The same things were measured in two ways. Each way mixes the same 8 hidden numbers, adds some noise and spreads widely along 5 directions of its own, which tell nothing about the thing.
Some things both ways: the first way, then the second way.
[32 7 -4 2 -23 15 10 -13 -12 12 33 12 -11 5 10 -17 -5 12 -17 -25 41 -42 4 0 -21]
[4 46 -1 11 30 17 0 -29 -4 12 21 31 30 -22 -4 -60 33 -3 -16 9 -10]

[42 1 -36 20 -16 28 19 -22 -38 -8 4 -19 34 63 -7 32 -2 -11 -9 -10 -15 -65 -19 32 -40]
[32 22 -6 -29 5 -18 -4 5 25 10 -9 -13 38 -19 11 12 -13 3 -11 -29 4]

[12 -14 -17 6 -2 12 2 -16 -10 10 -1 15 37 -13 -46 8 3 -29 24 -11 -14 13 -16 -4 -31]
[30 20 -27 -30 15 3 -1 3 -9 -22 -49 -4 2 -15 11 11 -42 -13 18 -6 19]

[-30 -10 6 -4 9 -7 -7 13 36 -27 -4 -5 -27 -17 18 -17 17 16 -11 29 1 15 -13 -3 7]
[24 -10 25 -19 -17 4 -5 32 -14 -22 42 20 19 3 -32 -16 0 8 6 -17 4]

[11 24 8 15 1 20 12 23 1 -4 28 16 -5 -11 30 24 -6 -20 -25 -25 16 -61 -13 13 -23]
[14 23 -19 -9 5 13 0 -9 -8 1 -11 35 -3 4 2 -22 5 -26 6 0 8]

[-5 10 29 -3 9 -15 15 19 21 -12 -7 16 -33 -22 8 24 0 -14 -10 -2 -24 15 -11 2 39]
[29 28 -12 3 21 6 -6 5 -18 -13 -1 9 -1 8 -2 -41 -3 10 17 13 -10]

[-10 -18 -1 -12 -36 -8 2 3 15 28 -15 4 21 -15 -14 -21 -46 14 17 1 -5 22 -13 11 -9]
[19 24 -4 25 6 14 20 2 -33 -1 33 26 -29 13 -5 -62 42 27 16 42 -19]

[-2 -33 -41 17 -10 17 -21 -39 -6 -18 14 -15 23 16 -26 -16 34 -7 0 -13 11 1 34 -28 -10]
[-4 -8 -39 -11 -1 10 -11 2 -28 -14 -30 7 -2 3 -20 -9 0 16 -18 34 -8]

[-34 -5 19 0 9 -5 -6 21 50 -26 7 16 -28 -45 25 -21 10 6 -6 19 -5 16 -17 -5 6]
[24 -41 -2 -5 19 -24 -17 14 -72 -12 -4 -43 -52 30 -27 14 -9 46 3 32 8]

[18 -20 -34 1 -15 2 -14 -35 -37 26 11 -2 22 28 -33 12 17 1 28 -22 17 -4 36 -17 -8]
[1 -8 -20 -11 17 -21 25 20 48 -13 -39 -35 36 -5 28 33 -46 -17 -5 -18 -6]

[-32 -11 10 7 -12 -32 -21 19 40 -2 1 -20 -8 -8 -4 -16 16 -12 -8 33 1 40 0 -40 -2]
[17 -30 -3 -27 15 9 2 19 -47 -22 -5 -13 -34 -5 -30 -6 17 12 -6 14 14]

[17 9 -6 4 -2 0 11 4 -13 7 0 -17 -20 36 42 29 -2 9 -10 12 1 -43 -4 10 -30]
[26 -7 12 -36 29 -17 -1 34 65 -4 -7 -45 60 -16 11 19 -15 -24 -9 -69 -12]

[5 -1 6 2 3 -7 11 -5 -15 -2 -5 -10 32 11 -20 12 -16 -24 16 12 -33 6 -22 19 -24]
[23 -13 -6 -46 16 12 -2 30 -3 -33 -4 -15 22 -31 -16 -17 2 -7 9 -21 1]

[9 -20 -9 1 -23 -8 22 -27 -19 -7 0 -8 22 25 -13 21 -19 -8 18 -3 -39 -11 -7 31 -11]
[27 14 -7 -7 -9 -2 28 31 2 -24 -3 3 -2 -11 1 -5 -15 21 -1 9 7]

[-12 -7 5 -14 1 -3 21 -12 -12 -19 8 -10 -11 2 20 7 -12 11 -8 6 11 -31 0 33 -15]
[4 28 -21 -9 -9 21 12 -8 0 -4 4 27 27 -25 7 -37 21 3 16 13 -20]

[-29 -25 12 -8 1 -20 10 -8 19 -28 1 9 -23 -20 4 12 9 -1 10 8 -27 16 4 8 20]
[13 -22 -8 8 9 -18 14 20 -33 -14 -6 -36 -35 12 1 6 -9 36 11 30 -1]

[-7 -18 7 2 -19 -3 1 -1 39 -9 6 3 -32 -20 32 -31 -5 18 -13 10 -8 8 -4 -11 -14]
[14 17 9 12 16 -4 0 3 -4 2 4 2 -5 2 -12 -9 5 20 -25 3 7]

[3 -24 -23 7 -16 3 10 -18 13 -20 -7 -10 -32 18 1 17 31 2 -30 -4 4 -7 15 -22 8]
[13 15 23 29 -35 15 5 13 -24 -3 33 50 -46 12 -21 -16 31 23 1 7 20]

[10 -2 -18 7 -3 12 -7 3 0 18 17 30 8 -16 -20 19 18 -10 23 -17 15 -15 -8 -13 -22]
[25 3 -17 -13 35 -9 9 -3 -18 -8 -29 -19 -13 12 14 6 -28 -16 18 3 6]

[-4 -3 4 4 30 17 8 1 -3 -23 -22 4 26 -17 -10 10 -11 -26 9 6 -45 12 -30 25 -15]
[-1 -14 -3 5 -44 -2 -7 3 -12 -3 -22 16 -35 3 7 48 -15 -4 24 -15 33]

[17 7 -28 -7 9 -2 -20 4 -11 31 -18 -3 3 28 -38 6 35 16 17 21 33 23 -8 -24 6]
[20 -8 12 -12 19 -3 -11 -8 -36 0 11 -22 -6 4 -6 2 4 14 29 -6 -6]

[20 -18 -7 -18 -16 17 6 -27 -9 29 -7 5 4 -16 2 -53 -33 31 7 1 24 11 -7 2 -51]
[-12 0 25 34 -10 3 -1 -11 -8 12 10 2 -31 -15 -2 15 29 21 -5 -7 19]

Other things, the second way, with their names:
(930): [29 10 -7 -29 63 -21 -6 -8 -4 5 8 -43 51 -17 3 -30 -5 3 -9 -5 -18]
(29): [-14 -18 12 13 24 1 -18 -13 -30 1 37 -2 12 -7 -22 -36 29 10 -3 11 -7]
(891): [-9 35 -7 28 -26 23 -10 -40 -28 21 24 75 -10 7 4 -40 33 -17 29 14 3]
(23): [2 -45 8 5 -1 -33 -16 30 7 -4 -4 -52 -1 21 -4 40 -17 25 -2 -17 -6]
(334): [26 -40 8 -40 -5 -37 13 49 28 -25 -13 -56 30 -7 4 61 -53 6 -1 -40 14]
(1032): [27 48 16 -8 9 -4 14 -1 41 4 32 43 62 -3 10 -28 -21 -37 -5 -37 7]
(89): [-29 -11 6 65 -1 -17 -4 -29 -18 30 17 -2 -42 15 15 1 30 17 5 24 8]
(30): [12 5 -19 -16 0 3 4 -10 -19 6 -31 -7 -16 -2 6 20 4 7 8 5 0]
(361): [28 11 5 -12 -26 2 21 47 33 -26 -10 21 5 4 -5 14 -27 -3 -11 -24 17]
(584): [-3 5 -10 12 2 2 20 -22 -30 4 14 24 -7 6 11 -19 3 -9 25 27 1]
(576): [-7 13 5 2 5 13 3 -10 13 0 12 14 32 -20 5 -15 10 -12 10 -16 -9]
(588): [4 0 7 18 21 -15 -28 -35 -32 33 16 -20 -13 3 7 -5 31 17 16 0 -4]
(901): [36 -9 -26 -42 3 -27 -2 20 0 -18 -54 -32 1 4 13 53 -65 -8 11 -19 25]
(591): [9 19 -15 19 -16 -3 33 13 28 1 -4 20 -6 8 25 -7 -1 -6 4 5 -1]
(241): [5 22 -3 17 12 -22 23 -26 -3 25 -6 1 -13 -9 23 16 -4 2 -19 11 27]
(753): [27 -10 8 -17 -17 -20 -33 16 -10 4 21 5 16 21 -18 9 -8 4 5 -24 7]
(432): [20 -12 1 -11 -12 -4 22 33 -2 -36 -23 -4 -21 9 9 33 -46 -13 34 -17 22]
(106): [-20 -5 -12 6 20 6 7 -10 4 4 -4 0 11 -20 -6 -17 25 -2 -31 12 -2]
(667): [-8 1 -34 6 12 -3 -6 -8 9 14 -23 -6 16 16 9 -9 8 0 -11 17 -30]
(709): [-6 -20 -2 24 6 -14 19 -9 -45 -1 -11 -17 -59 -2 2 24 -2 25 -6 33 34]
(368): [33 -32 1 -42 13 -13 10 51 -5 -30 23 -17 28 25 -27 -17 -16 1 -5 -6 -18]
(777): [1 27 -8 -21 11 27 -2 0 52 5 0 23 60 -24 6 -30 29 -40 0 -42 -28]
(925): [-24 7 0 1 14 43 6 -11 2 -10 21 52 19 -17 -18 -53 42 -42 -4 -3 -4]
(504): [-14 23 -3 33 35 7 -7 -39 -11 20 -9 10 -11 3 10 -19 17 -11 -2 8 1]
(124): [21 -38 -13 -25 43 -17 -14 12 -54 -13 -28 -58 -35 7 -22 14 -6 26 -12 20 10]
(852): [-7 -40 -6 -8 -1 -32 9 17 27 9 -25 -50 5 2 10 61 -14 8 -24 -19 5]
(981): [2 -50 20 -2 40 -40 -18 3 17 33 40 -68 27 17 11 3 31 -10 10 -38 -26]
(166): [16 12 -31 -15 -14 -10 2 1 -4 2 -5 22 27 21 5 -11 -19 -3 4 16 -14]
(473): [14 -2 -32 -13 14 -2 0 14 11 0 -11 -7 17 16 7 -26 9 -9 5 6 -30]
(933): [-15 40 -12 21 -30 15 -9 -32 10 19 9 49 34 -12 13 -21 20 -1 13 4 -15]
(511): [16 31 0 -2 25 -1 -26 -20 9 28 19 -5 37 -22 2 -40 42 10 -9 -16 -18]
(1039): [-50 -27 0 44 -33 6 23 -15 6 6 -9 20 -36 -10 19 34 14 -16 10 5 25]
(378): [2 -8 -13 -3 5 15 -15 -4 -29 6 20 5 -4 -8 -15 -45 56 13 10 14 -22]
(650): [-15 -11 -20 16 26 8 -9 -11 -32 1 -4 -8 -15 5 -11 -31 30 16 -7 37 -17]
(610): [7 -17 -11 -18 41 11 -10 28 21 -20 -26 -36 10 -14 -9 -18 18 -9 -11 -22 -16]
(392): [7 -16 14 5 17 -14 -23 25 35 -1 19 -40 42 2 -1 -11 12 13 7 -36 -34]
(18): [15 38 -17 -30 10 0 -6 -30 10 17 -12 24 49 -24 13 -4 -11 -29 -7 -19 9]
(46): [5 3 -37 -2 -5 0 2 5 -4 0 -20 11 -6 7 3 -14 7 2 -7 23 -6]
(850): [13 2 -45 -37 11 10 -5 -4 -34 -15 -16 8 28 12 -5 -31 -10 -7 27 28 -33]
(625): [-30 2 -47 21 16 -6 1 -40 -7 21 -37 -16 6 0 34 0 5 0 16 35 -28]
(150): [-2 14 2 9 -11 -13 28 -17 -5 5 1 7 15 -7 16 24 -27 12 5 10 9]
(877): [-11 10 8 27 4 -4 -9 -7 28 10 -12 -11 6 -21 15 15 8 7 -6 -24 8]
(245): [0 -21 16 -11 -6 1 -2 12 7 -7 -3 -15 4 -11 -5 30 0 -2 8 -31 7]
(210): [15 26 7 -11 28 13 3 -18 -5 -4 5 21 14 -22 6 -22 -1 -32 15 -21 18]
(380): [-14 28 10 24 -31 31 17 3 25 -7 10 59 -4 -31 -3 -18 26 -10 -12 -10 22]
(24): [10 -41 0 -14 54 -38 -8 0 -20 4 -6 -74 6 4 2 19 -15 9 -4 -1 1]
(19): [2 -42 -7 -4 -15 -19 -16 25 -28 -10 -12 -18 -25 26 -29 32 -11 30 -30 16 13]
(100): [9 -24 12 -25 -1 -2 16 24 -3 -25 17 -10 20 -8 -9 6 -12 -5 18 -17 -1]
(881): [-1 -49 -11 -1 13 -25 -12 1 -35 2 -25 -59 -38 14 7 42 -5 17 24 8 2]
(103): [-4 -42 -2 -7 33 -3 -14 7 -30 -7 -20 -43 -35 0 -15 14 14 5 -6 -1 8]
(621): [-12 -17 0 28 -13 -15 33 -4 -37 -8 -33 -20 -63 -6 4 61 -28 43 -17 36 42]
(781): [19 -17 7 2 3 -17 -15 9 -16 10 6 -32 -21 7 -2 11 19 27 11 -10 -1]
(440): [40 23 18 -9 -3 0 7 41 32 -31 -1 4 13 -9 4 1 -30 -3 15 -42 14]
(82): [5 -32 20 3 41 -35 -27 8 12 16 24 -64 35 15 -6 5 8 17 -12 -26 -25]
(301): [13 -14 6 -10 41 -17 -18 11 23 7 -7 -60 24 -7 7 5 13 6 1 -34 -23]
(60): [25 19 -30 -18 -4 4 -10 13 9 4 6 3 41 5 1 -42 21 15 10 6 -48]
(811): [-8 3 -26 13 32 -25 6 -27 3 35 -25 -40 10 4 18 11 11 23 -30 25 -20]
(155): [16 -10 -16 2 -15 -17 12 16 -16 -2 -5 8 -30 20 0 8 -8 8 -5 19 18]
(677): [-5 20 -10 21 -11 -3 44 -22 10 15 -24 5 -23 -12 41 31 -5 -8 20 5 13]
(939): [2 -35 -28 1 -17 -28 15 16 -3 -2 -32 -32 -30 14 24 44 -21 6 16 11 9]
(641): [4 18 21 29 -7 -6 2 -15 -28 7 -11 16 -42 0 -13 36 -14 29 -31 10 46]
(498): [16 2 -10 -18 -28 10 16 24 -10 -31 -42 8 -20 -9 -9 43 -37 16 -2 -1 24]
(356): [3 -1 -20 0 -17 -2 -12 -5 -24 7 0 18 -6 5 -10 -10 13 14 -6 21 0]
(948): [1 29 -37 -16 35 4 20 -35 -12 11 -11 10 37 -17 14 -37 4 -14 -8 32 -15]
(433): [21 0 12 13 -7 -4 -12 21 -8 -4 4 1 -27 21 -11 5 2 17 5 -12 8]
(740): [-12 -5 23 36 5 -1 12 -2 19 9 9 -4 -15 0 14 11 14 -7 9 -21 9]
(479): [33 0 -15 -1 21 -20 -27 13 -22 -4 -22 -34 -17 8 -7 -2 -9 35 -8 9 4]
(58): [24 -63 15 -53 16 -16 11 56 -13 -39 20 -44 11 -9 -32 11 -12 3 -9 -21 13]
(278): [-1 -60 -9 -12 56 -34 -5 20 -8 -5 -24 -86 -12 1 -8 25 -4 12 -32 1 4]
(114): [-4 6 0 5 14 3 34 5 30 -13 -3 20 22 4 15 -3 -24 -41 3 -12 7]
(437): [7 18 -15 2 -37 1 3 13 16 -6 -34 28 -9 1 0 32 -23 5 -19 -6 24]
(788): [19 7 -12 -26 -6 1 -29 3 -26 -17 -14 6 25 2 -18 3 -29 13 10 -4 -2]
(478): [-8 -36 9 31 -18 -30 4 19 12 18 19 -18 -21 26 4 23 15 18 -16 -1 3]
(636): [1 -2 -6 -3 7 1 4 -15 -11 8 15 10 13 12 8 -13 10 -17 26 0 -16]
(592): [7 -12 3 2 3 -21 14 1 -5 5 8 -8 2 15 7 15 -16 -2 2 0 7]
(414): [16 -32 9 -8 1 -8 -31 45 6 -9 21 -12 9 35 -34 -14 18 11 -12 -20 -22]
(590): [2 13 -13 15 16 -12 20 -3 5 4 -16 4 0 7 2 3 -15 8 -40 21 10]
(262): [12 0 -22 0 -64 11 10 20 -28 -11 -1 50 -30 34 -11 5 1 17 21 27 -5]
(65): [7 -14 1 -5 -18 -4 16 36 10 -26 25 30 21 21 -14 -16 -19 -13 -3 -1 2]
(117): [16 8 -7 4 -38 4 5 15 -27 -14 -25 33 -50 10 -14 28 -18 19 -11 12 38]
(96): [26 -32 0 -30 43 0 -7 35 -4 -19 -4 -36 -10 8 -12 -17 15 -20 8 -24 -4]
(1021): [-19 9 -6 12 29 -17 6 -47 12 34 -14 -18 29 -3 31 25 -8 -19 3 -9 -7]
(1012): [5 3 1 31 21 -19 14 11 19 0 -20 -39 -13 4 20 16 -13 24 -6 1 -3]
(321): [-10 -26 -6 5 -6 3 -14 -4 -35 -1 3 -2 -22 2 -13 -2 21 12 10 13 2]
(154): [28 43 -28 9 -1 4 5 13 3 -7 -16 14 6 7 4 -34 -3 29 -2 24 -23]
(685): [11 -40 -13 -8 31 -16 3 34 7 -14 -36 -56 -23 19 3 23 -9 0 0 -10 -8]
(211): [-18 8 -17 7 60 -1 -7 -38 11 23 -7 -32 42 -19 17 -30 27 -11 -6 3 -34]
(254): [2 -3 9 5 -15 6 4 21 6 -14 2 12 -4 -8 -17 3 4 13 -20 -8 15]
(98): [19 2 8 21 -10 11 8 4 -71 -17 5 19 -81 6 -20 -10 15 39 13 38 30]
(618): [13 -18 -17 -13 33 -6 -17 4 -21 -7 -17 -34 -6 8 0 -7 2 -1 18 0 -11]
(376): [8 -12 6 11 -18 -11 -3 13 -10 -2 21 11 -4 28 -5 2 -5 4 17 -1 -2]
(633): [15 -7 -19 -13 -3 9 6 34 -2 -30 -21 -8 -7 -6 -9 -8 -4 13 2 6 -6]
(717): [-16 -32 7 8 1 -5 -29 3 -9 6 12 -9 2 6 -20 2 22 3 -12 -10 1]
(435): [-1 4 9 24 -5 -4 -13 -19 -19 19 8 20 -30 8 0 7 16 -4 -2 -4 26]

Some of these things the first way, each followed by its name:
[17 -5 -16 20 8 -5 -17 -10 -8 3 -4 -8 15 26 -32 19 37 -28 17 5 -25 29 9 -33 6]
(103)
[-3 46 43 4 10 -6 9 41 5 -12 15 -12 -10 4 41 -4 -27 -9 -42 -1 16 -32 -10 21 25]
(356)
[4 2 -12 8 -16 -14 -10 -2 9 0 19 0 -11 21 -28 6 40 -3 -5 3 25 6 7 -29 22]
(930)
[34 11 -4 14 -19 15 -8 -12 -26 28 37 8 33 13 -4 -17 -14 -11 7 -29 19 -31 10 -4 -32]
(278)
[-7 3 -2 -14 6 -10 -15 3 -11 23 3 -1 10 4 -14 -12 0 17 23 20 28 11 -2 2 -7]
(100)
[-6 -4 -2 14 -2 -8 -13 4 21 -10 19 1 -13 0 -2 1 34 -12 -4 9 4 5 4 -31 -4]
(124)
[-13 -2 0 1 34 14 0 -1 15 -43 4 4 -35 -14 22 0 40 8 -15 14 7 -9 -6 2 7]
(788)
[32 -2 -6 8 -7 -2 7 -16 -29 20 -4 -10 4 29 -2 24 -3 -18 0 -13 -16 -6 18 -14 -16]
(610)
[27 3 -4 6 -11 -2 9 -22 -24 1 37 16 -3 14 -27 17 27 -18 -1 -30 23 -20 19 -11 11]
(709)
[18 5 5 6 -14 4 14 -3 4 -1 0 2 -11 -3 -7 -1 -8 -14 -35 -20 11 -2 4 -13 11]
(479)
[2 8 -8 7 -14 -10 -14 4 -12 16 19 -16 35 28 -20 -7 2 -9 15 12 13 -5 -6 -2 -18]
(58)
[24 -4 -13 1 -3 16 4 -28 -19 -4 15 22 -17 -4 -31 6 28 -6 -15 -48 36 -3 38 -23 37]
(89)
[17 -4 -33 4 16 27 -16 -18 -17 1 23 20 1 10 2 1 39 20 29 -5 20 -31 -1 3 -24]
(1021)
[-18 -12 2 15 -7 -14 -9 3 23 -27 7 -21 -13 23 35 -2 13 8 3 24 -37 -4 5 5 12]
(811)
[27 -4 -53 14 -21 29 -34 -9 -13 40 -22 -26 30 40 -24 -22 7 12 -15 -15 44 7 30 -47 -7]
(414)
[-24 16 31 -5 5 -6 -7 36 29 0 16 16 -11 -35 39 -21 -21 13 3 11 5 -10 -23 19 -4]
(592)
[-7 -5 16 -7 9 4 -2 -2 9 -2 17 18 -10 -28 30 -27 -10 18 20 7 -4 -3 -7 15 -22]
(211)
[-9 3 -9 9 -4 -7 -18 16 11 16 -5 -6 19 -3 -40 3 15 -27 -3 5 18 27 -3 -36 1]
(901)
[-21 16 7 -5 21 -1 -10 28 13 -4 11 12 -27 -15 25 11 19 11 -5 8 31 -22 -5 1 9]
(636)
[14 11 29 -4 17 -15 7 11 -5 12 -26 9 1 -1 4 14 -23 -10 32 16 -65 37 -21 20 19]
(740)
[-6 -49 -29 -7 -1 18 -13 -56 -17 3 3 15 36 -33 -50 -30 6 -6 37 -22 6 34 28 -14 -27]
(1039)
[-28 -2 -23 6 15 -3 -31 13 8 0 -3 -7 23 7 -30 7 33 -4 18 12 18 15 7 -17 18]
(850)
[-6 -17 -5 7 -37 1 -12 -10 23 6 44 7 -26 -16 28 -39 7 20 -21 -21 48 -21 34 -33 -16]
(590)
[10 29 3 9 -4 8 5 23 -21 12 14 -10 1 23 31 34 -18 -6 -23 -23 23 -61 10 15 0]
(473)
[35 -14 -14 2 7 3 19 -45 -30 -18 -9 -6 -23 32 -19 30 34 -11 -11 -16 -17 6 26 -12 21]
(877)
[-7 -9 -35 10 1 13 -24 4 8 3 -16 -6 21 15 -24 6 26 0 14 9 -1 12 -4 -15 2]
(981)
[-2 14 27 -3 6 -2 9 29 27 3 -18 3 -31 -20 39 -2 -23 6 -20 10 -12 7 -16 1 6]
(433)
[-41 5 25 0 -11 -34 -20 30 39 -2 27 -4 -12 -18 9 -22 8 2 -3 22 22 16 2 -18 18]
(948)
[23 3 -18 5 -13 5 -9 -3 -25 44 1 -2 8 18 -3 17 -6 -5 4 -19 24 -13 23 -24 -20]
(685)
[-4 -36 -3 -3 -11 -9 -1 -39 2 -10 9 4 16 -8 -16 -30 2 6 43 15 -40 32 -1 9 -21]
(621)
[19 -21 -53 0 -14 18 -31 -30 -5 22 -1 -5 -12 23 -27 -29 47 35 -6 -8 65 12 36 -54 5]
(82)
[46 23 -8 9 12 18 -7 -18 -39 7 13 13 36 28 -44 -6 14 -14 22 -21 -4 4 -2 11 24]
(29)
[-14 10 17 -9 -5 -19 -20 19 15 28 32 26 -36 -34 14 -9 14 9 3 -14 55 2 27 -35 13]
(114)
[-11 -13 0 3 5 19 18 -7 1 -30 -3 -4 18 -9 21 -2 -27 -5 0 5 -34 -27 -27 46 -35]
(378)
[-34 -37 -23 -3 -4 14 -27 -3 40 0 -27 9 28 -45 -27 -43 -5 12 26 13 -12 52 -11 -13 -7]
(376)
[-9 -16 4 -18 8 0 -3 -6 10 8 -42 -4 -10 -15 11 -29 -25 27 9 19 -17 44 -3 8 5]
(392)
[9 -49 -27 -6 -22 -1 6 -50 -4 6 -15 8 -2 0 -25 -1 8 9 28 -11 -29 34 21 -13 -3]
(1012)
[10 10 3 3 3 14 -4 0 -3 1 35 26 -1 -15 4 -7 11 3 9 -13 26 -30 -9 6 -15]
(24)
[26 -4 3 -4 -2 -8 27 -12 -14 6 -21 6 -14 11 -12 39 -6 -13 1 -4 -32 8 -9 7 10]
(440)
[-13 -13 13 -5 -12 -15 25 -2 18 -25 -6 -10 -48 4 43 21 -7 10 -31 -1 -15 -14 14 9 21]
(154)
[10 45 32 -7 19 6 12 29 -22 7 35 35 6 -13 21 18 -25 -4 12 -22 16 -54 -24 50 4]
(584)
[-2 -12 1 -2 -6 14 -7 -14 2 5 15 14 8 -27 5 -36 -13 9 10 -15 12 3 11 -1 -18]
(650)
[22 28 18 19 -16 -14 9 20 -3 1 21 1 15 30 -4 22 -8 -26 -1 -3 -28 -17 -19 14 18]
(241)
[-16 -27 -27 14 -2 11 -12 -15 10 -25 3 -11 -7 7 17 6 28 4 -6 -5 -6 -12 27 -13 2]
(667)
[-3 -39 -26 0 -7 4 -10 -30 -4 5 -18 -14 34 9 -14 -20 -7 8 37 26 -36 25 -12 4 -53]
(498)
[-10 -13 -42 10 -16 30 -17 -6 -1 -3 17 -2 25 7 -13 -8 13 7 -8 -21 45 -38 11 -6 -15]
(166)
[8 -1 5 0 -4 -5 -26 9 25 35 -8 21 -1 -30 -25 -37 5 2 17 -2 9 61 3 -47 12]
(504)
